All groups share one centre, and each spreads out both ways along 9 directions, with some noise.
Known rows, each followed by its group:
[-11   7   1  27 -36  18   7 -17  25  -1 -21  -3  20] | (2)
[ 23 -27 -46   9 -14  -5  27  25  43   7   1 -20  -3] | (1)
[ 31 -22  -1   0 -49  -3  23  42  17 -24 -14   1  17] | (0)
[ -8  37  -6 -29  18   6 -48  11   4  28   7   2 -27] | (0)
[ -4   6  10   7  -1 -12 -10 -27 -23 -20 -18  10  15] | (1)
[ 34   2   9 -13 -18  -7  38  10  -3 -12   9   7  -8] | (3)
[ 18  11 -24 -16  25  24 -34  18  15  12 -23 -19 -16] | (0)
[  6 -18  -7   8  12  19  23 -10   2 -20   8   7   0] | (0)
[-20  -3   3 -28 -29 -16  10  30  21   0  32  31  17] | (2)
[ 17   3  34  -8   9  41  39 -18   8  15   9   4 -23] | (1)
[  7  -4  -7  23  -6  -5 -11   7   4 -30  25  17  11] | (1)
[  4  30 -12 -39  -3 -16  -1   8  -7  21 -29   1   3] | (3)
[  2   9  14   6 -13 -13 -17  60   1  68   8 -16 -43] | (2)
[-24   0 -17  16 -35 -23   0  -3  34   2  26  16  18] | (1)
[-18  13  43   1 -35  -7 -12  33 -22  -5 -19  27  46] | (2)
[ -4 -38   1   4 -27  28  24  17  17 -31  -1   1   7] | (3)
[ 32  -3 -10  -2  35   0  12 -31 -36 -48  27 -12 -17] | (1)
[ 30  -4  13  -4   8  -9  35  10 -28   2 -10 -13   1] | (0)
[ 17  -5  -2  24  22   7  -8  18  13  24  12   3 -15] | (1)
[ -7 -17  -6 -18 -13  -4  14  25 -21 -29   7  11   0] | (2)
[ 14 -16 -17  -1  40  11  30 -24 -12  14 -37 -27 -12] | (1)
[ 14  18   2  30  -1 -19 -41  -8  -1  -7   6   5   4] | (1)
[ -3   5  -6  -8 -13 -38 -11  28 -24 -11   2  -5  18] | (0)
[ 31  -1   8  16   2  -3 -12  42 -10   1  21  -3 -18] | (2)
[ 41  38   8 -21  -9 -16  50 -24   7  39 -13  11 -13] | (3)
[ 23   3  29  15  10 -13  -9  24  13  58  12   5 -37] | (0)
[  8  22 -26   8  14  -7   5 -18   4 -11   8  40  24] | (3)
[ 32  12  46 -32 -37  13  40  16  16  14  31   9 -38] | (1)
[-15 -15  12 -16   1  -7  34  23   5  13  44  24  -8] | (2)
[  6 -29  11  30  13  14 -15  28   7  -7   5  24   3] | (3)
[ 27 -10   8 -10  35  10  13   6   6  -3  17  14   3] | (2)
[ 23 -11 -19 -11   1  25   9  40  19  10 -14 -18 -13] | (2)
[ 36   4  21  -6  -3 -14  18  38  -8  10 -12  46   2] | (3)
[ 14   2 -13 -20  -4  27  32 -29  14  -5 -33 -26  -1] | (1)
[ 40 -19   5 -14 -26   6  17  44  -3 -33 -22  12   4] | (3)
[-27 -18   9 -32  -5  -6  22  26 -18   4   4   9  -7] | (3)
[ 43  10  14  16  27  -2  -1  -2  -5  19   0   6 -20] | (3)
[ 35  30  18 -15  -9   0 -18  -1 -26 -38  -5  13  -5] | (0)
[ -8  23  20  23 -28 -12 -22   2  20  35   4   5  -1] | (2)
[-14   4   2  24 -17 -22  13 -27  -5   8 -33 -13  38] | (0)
[ -3   2  40  -6 -42 -19  26 -20  -6   5   7  -8  -9] | (3)
[-10  29 -12 -17   3 -17  -5   1  -1  22  23  -9  -4] | (0)
[-22   6  -6 -23  10  15  -8  -5   3   3   6  16  -8] | (0)
[-25  -6  24 -17  -6   8  15  40 -24  11 -10  12  16] | (2)

New rows. What belongs after each?
[ 26  17  15   3  -3  13 -23   6  14 -12 -20   9  34] | (2)
[-24 -10  -1 -13 -39  -2   6   7  19  -7  31 -27 -12] | (3)
[ 18  -1  23  -4 -19 -10  48 -36 -18 -21  15  -9 -12] | (3)
[ 16  11 -39 -13 -29  -3  -1 -14  27 -32   1 -23   7] | (1)
[ 18 -15  -9  -3  -2   0  21  42  20  15  32  -5 -19] | (0)
[  7  11 -32  23   5  11 -24 -26  11 -16 -13 -21   1] | (2)
[-23  10   5 -16 -19 -36 -10   9  -5  19  -1  10   4] | (1)
[-30  44   1 -11 -19 -10 -21 -63  -1 -20  -1   2  22] | (1)
[  6 -14  11  25  -9  24  18  57 -13  46  -9 -31 -37] | (2)
[  2 -22  32  29 -29   7  16 -16  20  -5  17  -7 -12] | (3)
[ 29  23  12 -17 -15  -4  -3  21   1   6  -2   2 -13] | (0)
[-31  -5  -4 -22 -26   1   9  36  49  43  44  21 -23] | (0)
[ -4  39   7  -4 -13 -34 -22 -25 -40 -15 -35  -6  32] | (0)
[  4 -11 -40  16  18  10  11  -4  14 -14  49 -11 -24] | (2)
[  8 -15 -22 -26  26 -25   2  27 -24  24  16 -13 -70] | (2)
[-19  16  34 -14  21   2  -7 -18  -5  11 -14  30  42] | (2)
[ -1  -6 -15  30  14  16 -25  -4  14 -21  -1  17  21] | (3)
[ 27  -7 -24 -11 -17  13  17  36  24  -6   1 -14   1] | (0)
[ 25  -1 -17   3  -1  14 -29  19  17 -23   7   0  -5] | (0)
[-25 -24  13 -14 -12  -9  19   5 -31 -12 -41  11  25] | (0)
[  4   7  10 -16   2   3  20  -3   1  35 -26   3  -8] | (3)
[-28   6 -23 -19 -16  10 -20  33  23   6  11   5  10] | (1)
[-28   3   8 -10   4   8  19 -33  -1  25 -14 -12  -4] | (3)
[ -7 -14  13  10 -25 -25  -6  29   4   3   6  17   9] | (0)
[  0   1 -25 -38 -13 -22 -15   4  17 -28   8  20  11] | (2)
[-21   5 -22  20 -15 -10 -25  -9  28 -15  38  14  14] | (0)
[-20   5  22  -3  30  18 -12   0 -21  18  -7  18  -4] | (1)
[ 13  31 -13 -21 -31  28  -5 -16  38  -8   0 -18   0] | (1)
[  3  10  18  -6   4  28 -28  -9  24  13  -5  24 -25] | (0)
[-13  37 -31  -9  41 -22 -10  -9  -9  41  26 -34 -11] | (0)
[ 19  15  -1  17   0   7 -26  26  19  15   8 -10   1] | (2)
[-12   0   5  12  25  23   8   7 -15  21  -8 -14  -3] | (2)
[ 13  20  24 -33  -9   3   8  11 -14   4   4  16 -20] | (0)
[-11   1 -16 -11  25 -14 -13  25 -26 -13  10  30  10] | (3)
[ -1  -2  15  20 -41  -4  -6  10  12 -28  12  33  23] | (1)
[ -2  -3  19 -31  20  15 -18  21 -13  -1  13  30 -32] | (0)
[-12  19  -4  -9  17  14   2 -30   0 -16  41  19 -13] | (0)
[ 13   9   1   2  -1   8 -34  18  27  16   6   8 -19] | (0)
[-11  14   1  -9  18 -18 -36  17  -9  38 -12  -8 -10] | (0)
[  4   5  21 -16 -34  11  20   7  17   6   3  12  -1] | (1)
[  1   4   0   8  19  -9 -27  16  -7  16   0   2  -8] | (1)
[-14  21   7 -37 -30 -25 -24  35  46  15  27  38  33] | (2)
[ 23  20 -10  -7  15  -5  10  -4   1  16  -6   9  -3] | (3)
[ -5  12  17   1 -14  12  -5 -11  35  30  12  21 -19] | (0)
[ 10   8  11   9  -9 -18  16  -7 -10   6   6   1   5] | (0)
[ 24  37   8  -9  -5  -1  -5 -16 -17 -26  20  10  -7] | (0)
[  5 -38  24  43   0  25 -25   6   5 -22  16 -32 -19] | (3)
[ 39   9  -5  14 -18 -10 -27  -6  -3 -28 -27  -6  -5] | (2)
[ 50  26 -11  16 -17  -7  -5   3  25  -9  -4  21  11] | (3)
[ -9  12  -8 -20  -4  -8   7  10   2  14  -5  19   8] | (3)
[-15   4 -20 -10   4  -6 -15 -28 -17 -28 -15   0   8] | (2)
[ 22 -16  21  11   7  17  -5   6 -12  -6 -28 -14  -9] | (3)
[-17   9 -23 -41 -11  26  -4  18  15 -14   4  -7   6] | (1)
[ -5   2  32 -16 -16  -8  14  33   6  31   7  23   4] | (2)
[ 17  10 -17   4   7   9   9  15  39  28  46  -7 -26] | (0)
[-15 -13  37  11  -6 -14 -22  -5 -24  -5  14 -13 -16] | (3)
[ 15 -42 -18  45  15 -28  -5  45   2  10  -5  13   6] | (1)
[  3  60 -35 -18  12 -41 -25 -12   3  22  26  12   2] | (3)
[  2   2  -7   8 -23 -14   9   8   9   4  -3  -7  17] | (0)
[ 18   9  21  33 -42 -23   5 -33  -8 -19 -53  -4  47] | (0)
[ -1  21 -14  34 -14  25  -7 -34  57   9   6  -9  23] | (2)
[ 26   6   1 -15  15   4   7  24   5  37 -17  -3 -19] | (3)
[-22  32  31   6 -15 -14 -31 -38 -16  -1 -17  22  17] | (1)
[ -7 -22   5 -11 -20  -4  32 -12 -19   3 -40  -1 -27] | (2)
[  2  24 -38 -10 -15 -28 -36 -19   8  -7 -27 -29  15] | (1)
